There are 4 nested groupings, the coarsest first. Each group lies inside one group of the grouping before and may be the whole of it. The rows also spread widely along 15 directions, which tell nothing about the answers.
(in the rows, 128 means zero)
Known rows, each followed by its group in each grouping:
[123 120  97  98  83 139 139 117 122 118 151 168  90 136  99 149 137 150
 162 119 178 157 178 165 127  90 117 142 123 117  82 129]
sekeb Z_876 Z_339 pef
[114 114 154 113 108 128  88 104  71 153  69 139 166 123 170 170  89 128
 121 115  60 102 121  83 167 135 121 135 120 133 159 170]
sekeb Z_842 Z_671 toz
[123 111 121 137  99  86 142 126 128 126 109 140 177 108 117 155  99 118
 113 131 111  95 125  97 118 123  91 176 129  95  77 149]
buriv Z_781 Z_230 pazil
[ 98  84 104 144  93 109 152 114  95 137 126 136 122 117 173 108 116 135
 112 133 108 157  81  65 122 167 146 181  93 142 117 183]
buriv Z_652 Z_124 lufad
[114 111 123 195 106  60 180  99 123 124 150  90 126  98 128 118  91 106
 152 145 119  92 124 132 150 130 103  94 141  96 126 102]
buriv Z_578 Z_694 Tunan
[143 138 111  82 165 142  64 162 128 138 118 154 141 152 100 151 126 177
 138 122  95 121 106 149 119 108 104 137 107 131 179 143]
Ner Z_580 Z_426 pes
[105 154 139 179 134 156 105  42  84 124 151 122 113 146 164 133  89 115
 175 126  98 138 101 151 205 161 191 155 102 164 151 154]
Ner Z_114 Z_255 Buz
[127 164 141 122 167 117 155 134 149 109 171 109  81 158 107 115 121 114
 133 139 101 157 169 166  95  92 144  87 131 137 149  99]
sekeb Z_842 Z_671 Mobug
[120  64 142 119 112 187 117 131  98 140  77 119  93 126 168 124 118 143
 121 173 155 132 166 136 171 112 133 142 127 112 117 142]
buriv Z_958 Z_592 Zir
[120 139 157 147 134 104 147 114 130 127 115  55 107 167 142 132  94  78
 107 151  80 117 167 142 127  95 133 101 134 111 144  87]
buriv Z_958 Z_927 raso
[114  59 103  99 116  54 142 153 107 145 103 143  99 150 169 130 112 143
 114 118  90 130  96  69  97 148  84 124 117 115 155 131]
sekeb Z_876 Z_339 Sekoz
[ 57 100  60 116  70 127 188 149 119 137  80 113 108 107 127 103 144 184
 102 176 129 133 102  91 126 160 172 133 146 127  43 171]
buriv Z_578 Z_694 Tatuz
[149 152 186 146 128 136  96  81 103  95 140 141 110 197 179 136 139  63
 142  82 133 130 176 142 127 118 117 111 109 155 189 110]
buriv Z_781 Z_230 Numop
[152 184 161 158 153 140 125  92 138 104 161 109 166  97 140  91 132  78
 138 111  97 127 160 125 120  80 126  92 139 132 144 129]
Ner Z_580 Z_426 vazaf
[119 162  99  89  81 164  96 151 111 125 102  96 123 120 117  92 181 158
 127  90 141 131  99 141 145 111 160  55 118 137 183 145]
Ner Z_114 Z_255 nek
[135  94 140 120 124 107 122 110  92 101 145 184 104 128 134 138 119 134
 164 114 161 115 175 159 132 105  92 118 108 139 145 125]
buriv Z_781 Z_214 vot
[130 115 132  78 108 148 129 174 139  88 113 115 102  65  80  89 120 135
 108 128 151 142 171 175 121  49 147  96 111 109 105 110]
buriv Z_652 Z_124 Zop
[124 148 104  72  78 148 114 171 125 120 126 164 122 123  71 138 147 172
 128 110 160 156 124 143  98 108 138 140 101 127 113 159]
Ner Z_580 Z_352 dufim
[121 183  87 120 201 164 126 153 179 134 145 128 135 162 110  96 152 159
 107 147  69 159  70  97  91 137 166 153 146 137 111 160]
Ner Z_114 Z_489 Gema
[129  94  97 105 168 123 121 143 125 162 158 110 128 177 144 153 122 154
 114 184  87 157 158 150 105 104 104 193  99 131 169 162]
sekeb Z_842 Z_19 sebaz
[ 92 146  74 144  75 138 161 138 152 127 123 109  85 145  85 114 143 163
 140 133 154 140  70 132 142 173 178 123 135 111  84 132]
buriv Z_578 Z_226 vuta
[130 143  98 135  78 105 129 107 174  83 108 148 130 156 110 136 143 101
 130  68 165  97  91 118 133 145 113 156 147  77  46  96]
buriv Z_958 Z_414 Zozef
[126 105 119 129 127 157 110 142 114 152 124  82 111 123 124 135 112 155
 136 165 120 127 123 168 172 114 134 123 114 108 177 141]
sekeb Z_842 Z_671 toz
[155 177 200 165 139 113 121 124 135  40 146 218 153 130 125 160 117  88
 126  83 179  92 149 122 115 148 120 154 147 144  69 126]
sekeb Z_876 Z_339 pef
[148  97 105 151 125 102 136 133 151 102 155 152 166 109 122 151 123 130
 126 142 173  97 130 135 128 124  76 209 133  88  67 142]
sekeb Z_876 Z_339 pef
[ 99 180 112 118 153 102 119 120 147  95 102 110 122 158 103 117 114 121
 113  92  52 106  81 125 128 142 172  99 130 148 126 108]
buriv Z_781 Z_214 vot
[ 98 116  79 154 108 130 169 130 144 129 117  89 126 114 122 126 153 166
 131 186 155  90 124 147 163 142 126 122 177  87  70 133]
sekeb Z_842 Z_671 toz
[141  64  67 113 143 146 119 115 155 122 139  89 123 111 164  61 150 115
 123 125 121 152 110 133 131  90 109 175  93  99 139 136]
buriv Z_781 Z_230 Numop
[126  61 105 107  80 123 105 113  95 162  90 111 151 132 189 144 136 130
 123 127 123 113 132 101 162 123  84 156 116  98 160 160]
sekeb Z_842 Z_19 sebaz
[148 170 151 158 127  63 122 135 143 109 132 110 216 122 107 177 109  96
 103 113  96  55 122 116 118 123  74 137 147  94 130 127]
sekeb Z_842 Z_671 toz
[117 181 149 176 141  84 176 142 148 112 172 139 123 185  98 178 115 122
 118 161 127 123 147 125  82 153 125 148 158 132  85 127]
sekeb Z_876 Z_339 pef
[153 204 162 138  91 167  74  96 108 102 136 133 181 183 173 147 185  75
 113  52 139 132 123 100 122 145 137 141 108 164 185 175]
sekeb Z_842 Z_671 Mobug
[143  68 166 146  94  95 137  96  71 142 147 157 142  87 157 159  81 111
 163 151 156 107 195 134 151  88  65 143 119  99 134 141]
Ner Z_114 Z_255 nek
[ 99 156 128 161 157  93 155 114 106  75 134 167 138 159 146 135 139 149
 113 144 120  95 131 125 113 173 141 136 136 182  96 153]
buriv Z_958 Z_592 Zir
[147 163  83  99 166 194  89 116 186 106 142  88 118 153 106 106 160 123
 137 118 123 143 151 195 152  60 144 137 141 107 115  99]
sekeb Z_876 Z_339 pef
[119 131 111  77 122  88 147 150 152  56  98 219 115  87  89  91 126 140
 126  59 133 117 113 104  88 114 124  99 135 126  45 110]
buriv Z_781 Z_230 pazil
[120 131  60 123 193 125 110 124 168 141 121 169 150 167 110 154 120 178
 145 148  79 103  89 123 126 136  96 187 157 109  81 136]
buriv Z_578 Z_694 Tunan
[112  99 129  91 124 134 102 115  90 134  84 165 117 177 203 130 146 129
 108 109  89 145 136  68 110 135 116 143 119 156 147 156]
buriv Z_652 Z_124 Zop
[146 126 141 177 139 126 144 127 169 105 140 129  95 128 101 119  98 111
 150 126 163 114 103 145 150 136 118 126 145  78  94  86]
buriv Z_958 Z_592 Zir
[113  96 197 194 142 101 170 110  97 101  99 130 102 117 197 108  90  89
 119 159 125  92 145  86 145 159 130  95 158 129 112 117]
buriv Z_958 Z_927 raso
[128 148 126 132 171 157  99  89 137  88  92 141 183 134 212  87 174 102
 103 111  91  97 114  74 134 141 132 147 163 148  99 152]
Ner Z_580 Z_352 dufim
[152 189 149 136 153 190  91  94 150 121 134 148 118 149 115 136 133 111
 173  93 124 130 144 152 163  99 131  92 163 111 134 107]
sekeb Z_842 Z_671 toz
[149  94 173 103 138  74 122 143 107 128  93 200 163  76 140 132  69 105
 121  87  70 105 142  49  90  97  66 105 131 111 130 132]
buriv Z_578 Z_226 vuta

New rows. What belongs after each?
[108 147 141 117  73  98 112 119  86 105 107 121  86 193 111 170 134 139
 152 107 150  94 163 193 152 128 126  63 113 143 181  93]
buriv Z_781 Z_230 pazil
[114 123 157 148  46 137 132  93  77 146  95 122 158 111 165 139 128  93
 125 110 127 121 152  75 142 124 117 116 127 121 128 167]
buriv Z_781 Z_230 Numop
[135 131 106 145 117 135 104  94 116 131 138 108 141 153 172 111 169 117
 142 105 124 121 118 118 144 123 101 110 127 128 180 135]
buriv Z_652 Z_124 Zop
[114 152 148 187 101 149 162 106 149 134 140 104 112 140 129 126 106  90
 122 147 128 155 109  95 133 150 161 163 144 103  76 136]
buriv Z_652 Z_124 Zop
[122 114 137  97 144 104 131 171 142 105 100 162 154  85 110 126  84 135
  86 120  88 125 100  92 106 128 140 171 116 119  85 158]
sekeb Z_842 Z_19 sebaz
[ 93 153 111 115  79 125 161 134 140 101  87  90 129 147 146 108 168 116
  83 135 136 115 134 105 117 134 165 120 160 119  60 132]
Ner Z_114 Z_255 nek
[127 114 151  92  76 167 102 101  73 161  94 203  96 113 146 136 115 142
 183  82 140 153 147  91 155 104 114  78 137 119 137 145]
Ner Z_114 Z_255 nek
[104  58  70  87  75 105 161 155 110 124 108 125 100 132 144 109 170 168
 115 154 171 130 158 135 105 112  96 130 114 115 109 144]
buriv Z_781 Z_230 pazil
[135 105  72 106  81 114 109 129 169 116  87 110 159 112 135  97 148 109
 102  65 122 112  52  77 133 125 107 163 123  70  92 121]
buriv Z_652 Z_124 lufad
[145 157 147 108  88 115 146 134 126  69 174 186 147  98  98 134 123  95
 109  82 165 167 177 125  70  87 133 177  90 148  73 161]
sekeb Z_876 Z_339 pef
[108 106 112 138 163 159 171 153 148 168 133  89  70 160 147  97 141 155
 122 211 116 161 137 114 115 123 142 112 166 104 121 130]
Ner Z_114 Z_489 Gema
[150 155 108 126 186 106  97  84 152  72 155 121 202 121 126 127 116  92
 113 112  73  91 161 167 124  66 104 185 109 134 107 126]
buriv Z_958 Z_414 Zozef
[104 188 155 121 129 141 111 166 126  93  98 161 111 150  56 190 101 173
 126 147 140  92 143 180 149 139 168 114 156 139  79 122]
sekeb Z_876 Z_339 Sekoz
[125 151 102 122 142 138  87  58 135 124 120 161 161 177 147 163 107 105
 147  93  74 120 127 118 146 120 119 200 124 131  94 136]
buriv Z_578 Z_694 Tatuz
[ 93  87  95 117 166  98 123 151 120 139  90  55  95 144 149 103 106 167
 107 177  58  98  77 145 165 141 153  99 123 121 182 113]
Ner Z_114 Z_489 Gema
[ 99 115 151 131  85  96 155 144  73 108 114 114 116 125 132 162 126 154
 117 174 156  89 186 170 144 131 128  93 129 142 140 141]
sekeb Z_842 Z_671 toz
[145  79 114 175 132  71 160 113 153 118 164  64 108 105 162  71 111  84
 138 129 130 116  88 125 142 125  99 116 122  75 158  91]
Ner Z_114 Z_255 nek
[136 110 140 133 152 144 104 164 119 118 110 103 157  90 125 120 120 146
 103 165 122  95 137 148 146  98 118 129 125 119 151 142]
buriv Z_652 Z_124 lufad
[133  98 107 164 133 196  94  59 120 131 142 121 103 129 161 111 111 123
 177 132 142 145 109 161 209 128 149 181 104 116 130 143]
buriv Z_958 Z_414 Zozef
[130  88 135 139 148 115 135 132 102  99 133  92 141  74 171  64 127 114
 107 139 105 123 137 128 129 100 128 106  93 150 181 150]
buriv Z_781 Z_230 pazil
[ 98 119  93 116 151 184 110  59 115 150 100 117 109 172 176 149 129 142
 155 171  87 130 183 148 184 100 140 155 166 129  84 133]
sekeb Z_876 Z_339 Sekoz
[ 89 128 149 119 147  62 160 175 120  71 107 140  82 204 121 156 115 147
  80 165 118 104 147 153  83 168 152 139 117 167 111 113]
buriv Z_781 Z_230 pazil
[142 159 168 134 187 201 103 160 139 128 105 148 158  77 123  99 123 148
 121 160 103 124 134 103 130 103 145 105 165 129 117 163]
Ner Z_580 Z_426 vazaf
[150 169 156  94 163 154  86 166 135 155 123 197 132 139  65 158  92 147
 145  99  79 153 128 107  88  88 104 113 125 122 154 141]
buriv Z_781 Z_230 Numop
[127  88 155 118 104 100 123 114  79 113 115 176 153 112 141 167  70 116
 111 126 116 125 159 111 121 116 110 202  80 138 103 168]
buriv Z_958 Z_592 Zir
[135  85 123 131 110  73 178 158 119 153 188 165  74  59  70 103  59 152
 177 128 136 175 101 123 102 103 104 100  94  91 143 127]
Ner Z_114 Z_255 nek
[131 126 121 100  79 133 166 178 156 111 127 142  89 138  90 135 158 140
 120 136 199 142 168 143  92 105 112 113 152  84  74 116]
sekeb Z_842 Z_671 toz
[139  35 147 154 179  71 150 143 129  63 125 181 121  77 182 103  94 128
 117 149 156  79 125 113 137 147  85 168 137 114  82 120]
sekeb Z_876 Z_339 pef
[167 120 124 145 180 121  61 126 136 119 128 132 194  97 128 123 110 124
 140  92  91  73  71 125 158 118  80 141 110 110 192 140]
buriv Z_781 Z_214 vot
[142 193 153 129 135 112 112 115 134 104 141 152 168 114  75 171  98 111
 145 100 102  97 174 152 129  74 107 105 151 119 105 112]
sekeb Z_876 Z_339 pef
[147 159 148 132 142 131 115 111 173  64 143 106 133 143 114 131 112  75
 115 107 137 114 156 188 145  98 149 165 123 109  96  94]
sekeb Z_842 Z_19 sebaz
[112  91 152 141  85  74 161 111  85 118 127 144  87 144 173 113 107 100
 132 101 120 147 126  86 107 151 122 106  95 144 160 132]
buriv Z_781 Z_230 pazil
[102 124  83 122 164 148 107 163 122 137  89  90 143 163 155 131 173 195
 100 180 100  87  91 134 152 164 134 122 151 139 163 163]
sekeb Z_842 Z_671 toz
[134  49 123 105 139 105 120 153 145  70  96 139 134 108 152 133  99 125
  85 146 150  90 124 148 144 131 116 226 105  95  71 129]
sekeb Z_842 Z_671 toz
[ 81 172 180 151  79 128 167 177 107 131  75 116 124 106  73 154  97 145
  94 163 117 104 124  95 125 156 182  77 161 129  84 153]
buriv Z_781 Z_214 vot
[151  69 160 139 154 116  99 118  88 136  96 141 143 137 219 117 117 101
 119 118 100 105 128  72 131 128  73 127 117 127 194 144]
buriv Z_958 Z_927 raso
[122  77  70 169 125  90 164  89 157 116 151 105 106 147 178  86 134 103
 138 124 131 132  81 105 132 156 108 173 121  99 107 116]
buriv Z_578 Z_694 Tunan
[147  62 115 103  88 119 122 194 112 126 130 172  97  64  88 107 108 173
 147 108 188 143 100 136 119 110  96 113  80 101 163 144]
buriv Z_578 Z_694 Tunan
[164 208 183 175 120 134 116 131 155 124 167  99 133 167 108 132 125  66
 133  88 133 140 105 120 111 128 134 101 132 107 178 112]
Ner Z_114 Z_255 nek
[137 119  71 119  60 128  99 115 145  94 107 107 173 106 143  89 166 105
 103  47 146 121  46  93 139 141 130 171  85 103 117 158]
buriv Z_958 Z_414 Zozef
[121 175  89 102  96  89 155 113 129  95 166 116 148 166 106 131 161 110
 101 103 116 150 174 145  64  86 123 144  95 154 110 141]
buriv Z_958 Z_592 Zir
[135 101  94 135 147  89 157 130 184 110 151 147  90 108  88  94  64 114
 136  96 100 162  53 108 110 131 132 178  99  82  73 103]
buriv Z_958 Z_592 Zir
[ 88 161  94 136 121 112 153 157 120 117 102 111 133 146 132 122 181 179
 108 149 119  93 109 108 122 162 140  65 175 150 121 148]
sekeb Z_876 Z_339 pef
[165 150 116 115 170 141 109 124 170 120 149 125 154 102 114  85 124  93
 134  88  83 146 139 121 100  50  98 110 128 105 143 112]
buriv Z_578 Z_694 Tunan
[130 204 132 120  94 140 128 108 145 106 139  79 152 148  97 121 153  77
 111  93 106 138 175 149 103  67 143  99 124 128 129 119]
buriv Z_781 Z_230 Numop
[122  54 157 136 106 151 123  91  75 100  90 152 131  95 215 114 114 104
 121 144 155 113 182 114 165 118 123 167 115 139 104 158]
buriv Z_578 Z_694 Tunan
[117 125 145 131 186 136 106 167 124 132  93 150 114 181 129 162 115 172
 115 176 100  96 129 131 127 147 118 130 152 133 138 132]
buriv Z_958 Z_414 Zozef
[158 138 126 112  85  93 107 138 126  74 139 155 178 121 105 144 164 110
 120  75 187  81 159 152 104  95  72 131 110 117 130 129]
buriv Z_781 Z_214 vot
[133 137 116 151 138 137  94 111 140 121 121  85 182 197 165 158 141  98
  86 144 100 109 110 123 129 148 124 232 103 130 136 162]
buriv Z_781 Z_230 pazil
[132 125 125  80  58 122 122 175 133 127  84 128 120 134 104 129 148 128
 106  88 149 127 133 105  98 106 111  89 126  97 133 121]
buriv Z_578 Z_226 vuta
[136 186 157 150 123 148 137 103 161 128 127  71 156 115 132  96 121  52
 102 106  68 147 143  85 112  77 144 103 153 102 113 115]
buriv Z_652 Z_124 Zop
[119 131 121 136 143  74 154 138 114 110 152 111 114 119 124 100 133 138
 129 133 102 115 144 142 106 102 109  58 127 142 174 108]
buriv Z_652 Z_124 lufad
[105 146 161 125  99  81 173 137 111  85 119 167 132 162 143 164 140 117
  95 140 149 106 194 115  87 141 121 131 153 147  73 138]
sekeb Z_842 Z_19 sebaz
[131 111  56 110 129 143 113 163 150 142 135 135 143  90  75 116 141 196
 142 140 139 123  84 147 137 105 104 147 123  94 116 149]
buriv Z_652 Z_124 lufad
[128  70 114 136 138 163 115  97 128 149  97 103  80 138 175  97 112 123
 152 134 115 137 114 124 180 119 122 119 132  94 143 107]
buriv Z_958 Z_592 Zir
[123 130 127 159 139 118 156 102 170  76 116 100 173  84 131 123 106  91
 102 156 123  76 142 139 159 115 135 184 164  83  18 118]
sekeb Z_842 Z_671 toz
[135  89 144 180  52 105 167 156 117 158 129 105 126 141 134 161 133 119
 126 168 200 108 150 109 119 141  69 131 146  71 127 135]
buriv Z_578 Z_694 Tunan
[144  79 130 118 163  88 136 155 109 148 168 140 110 123 130 139  88 141
 134 161 100 153 160 132  93  89  79 140 101 122 175 138]
sekeb Z_876 Z_339 Sekoz
[123 150 128 145 163 118 113 172 150  95 129 131 124 214 110 191 144 163
 102 175 158  82 130 176 125 167 122 179 148 131 111 125]
sekeb Z_876 Z_339 pef
[134  87 118  92 155  73  97 159 135  75  99 103 130 181 149 135 132 122
  82 127 112  80 136 171 114 116  99 159  92 129 165 100]
buriv Z_781 Z_230 pazil
[150  87 167 148  81 132 130 142 110 148 157  99 101 149 131 173  93  99
 127 158 173 155 175 154 131 105 104 177  94  94 156 136]
sekeb Z_876 Z_339 pef
[125 141 194 148  63 128 138 164 110  63  97 115 145  50 100 130 102 104
  91 120 187  89 152 145 156 118 164 105 128 117  85 135]
sekeb Z_876 Z_339 pef
[133 151  85 123  82 172  63  72 119 139 123  77 143 217 166 171 176 110
 140 103 139 124 135 165 178 122 123 173 114 122 165 138]
sekeb Z_876 Z_339 Sekoz
[150 134  81  62  80 105 119 150 127 166 154 168 167 104  79 144 138 147
 141  73 111 167 136 101  74  64  67 128  99 101 152 167]
sekeb Z_842 Z_19 sebaz
[ 91 147  85 147 123  52 180 101 147 101 161  95 118 153  99 146 107 132
 132 153  99 106 133 175 133 137 142 143 133 120  84 106]
sekeb Z_842 Z_19 sebaz
[128 187 147 151 113 176 141 116 147 144 133  83 143 145 140 121 144  83
 104 130 100 163 151  85 111 104 156 123 158 121 109 150]
sekeb Z_876 Z_339 pef
[134 155  83 103 196 153 108 117 163 123 152 132 138 110  95 107 112 150
 145 123  61 146 110 154 134  84 140 143 125 124 123 136]
sekeb Z_842 Z_671 toz
[117 138 141 158  85 123 161  71 121 140 166  77  54 158 132 111 103  76
 166 117 118 178 163 152 143  93 150  84 116 113 154  83]
buriv Z_652 Z_124 lufad
[115 131 141 155  96 159 158 119 102 105 117  85 149 103 193  88 184 108
  95 153 154 120 166 104 136 129 147  99 150 143 124 170]
sekeb Z_842 Z_671 toz
[137  66 151 143  63  80 157 147 150 101 113  88  66 101 127  93  77  70
 122  95 166 130 103 127 137 124 124 108 102  63 129  67]
buriv Z_578 Z_694 Tatuz
[144 186 183 145  95 160  88 132 131 153  98  73 175 190 125 194 121  81
  92 137 112 104 146 118 139 116 129 152 144  93 147 135]
Ner Z_114 Z_489 Gema
[124 144  90 121  37 173 126 105 113 168 124 136 163 139 132 155 181 143
 145 128 172 146 146  95 123 118 103 161 141 101  87 185]
Ner Z_580 Z_426 pes
[145 139  85  70 132 176  32 169 148 135  85 111 141 176  92 145 145 165
 117  88 106 124  63 162 148 117 132 161  83 116 193 141]
buriv Z_781 Z_230 pazil
[119 120 121 122 127 173 136 145 140 156 122 188  85 128 116 122 119 168
 160 144 142 170  96  88 120 149 137 145 150 106  81 153]
Ner Z_580 Z_352 dufim
[111  74 107  89 122  87 181 168 131 123 154 158  52 162 104 140 109 164
 122 181 157 165 168 154  78 111 120 167 109 111  86 120]
Ner Z_114 Z_489 Gema
[132 110 112 144 150 129 116 135 158 118 111 103 113  87 118  96 102 134
 146 115 111 101  74 132 180 122 127  94 151  84 129  97]
sekeb Z_876 Z_339 pef
[146 108 171 127 101  91 137 134 152 118 109 143 124  56  77 132  30  86
 137  96 114 113 108 109 147  89 117 130 129  48  75  89]
Ner Z_114 Z_489 Gema
[127 123 145 121  64 137 138 147  92 182 139 187  95 115  92 157  98 159
 173 119 156 171 121  94 117 125 112 109 120 103 136 163]
Ner Z_114 Z_255 nek
[141 127 111 151 115 184 117  85 144 102 154 113 126 120 144 115 145 106
 148 129 176 139 152 166 173 102 141 175 130 110  88 135]
sekeb Z_876 Z_339 pef
[150 162 133 131 199 154 121 128 149 149 178 117 153  79  89 100  91 129
 149 156  56 161 147 139 107  53 124 122 124 121 147 144]
Ner Z_580 Z_426 pes
[119  97  67 118 159  86 157 151 142  67 151 110  93 131 146  49 192 159
 123 132 152 113 122 170 104 122 116  77 115 150 159 109]
buriv Z_781 Z_230 pazil
[108  53 113  89 119  88 128 159 112 142  81 133 107 157 152 150  88 142
  96 152  93 125 129 104 107 129 104 176 102 113 127 134]
buriv Z_578 Z_694 Tatuz
[145 163  88 141 103 112 120  73 144 125 167 150 159 153 129 125 145  94
 153  56 110 147  98  94 107 119  99 154 112 116 122 142]
buriv Z_958 Z_414 Zozef
[130 138 103 114 168  93 126  94 114 106 169 112 177 112 147 114 129 117
 122 129  66 119 176 158 117  72 109 137 104 157 161 149]
sekeb Z_842 Z_19 sebaz
[156 130 127 108 125 111  85 159 128 146 115 138 140 154 123 133 110 117
 117  65  88 142  62  79  96 127  97 132  85 114 201 141]
buriv Z_958 Z_927 raso
[111  77 138 145  88  58 181  96 100  89 115 174  86  96 162 101  92 102
 149  95 146 113 127  90 129 143 108  98 127 115  84 105]
buriv Z_958 Z_927 raso
[107  36 135 147  91  89 143 102  86 128 107 196  98  92 149 145  54 137
 158 123 138 119  89  87 163 174 116 188  99 109  85 153]
buriv Z_781 Z_214 vot
[141 106 105 162 167 111 158 148 152 107 183 109  94 124 124  99 143 145
 147 172 166 125 142 174 124 114 101 112 142 109 138 109]
sekeb Z_876 Z_339 Sekoz
[144  97 123  75 174 159  60 183 131 114  53 159 162 108 148 129 140 169
  97 125 111  81 115 111 143 108  95 130 150 115 133 144]
sekeb Z_876 Z_339 Sekoz
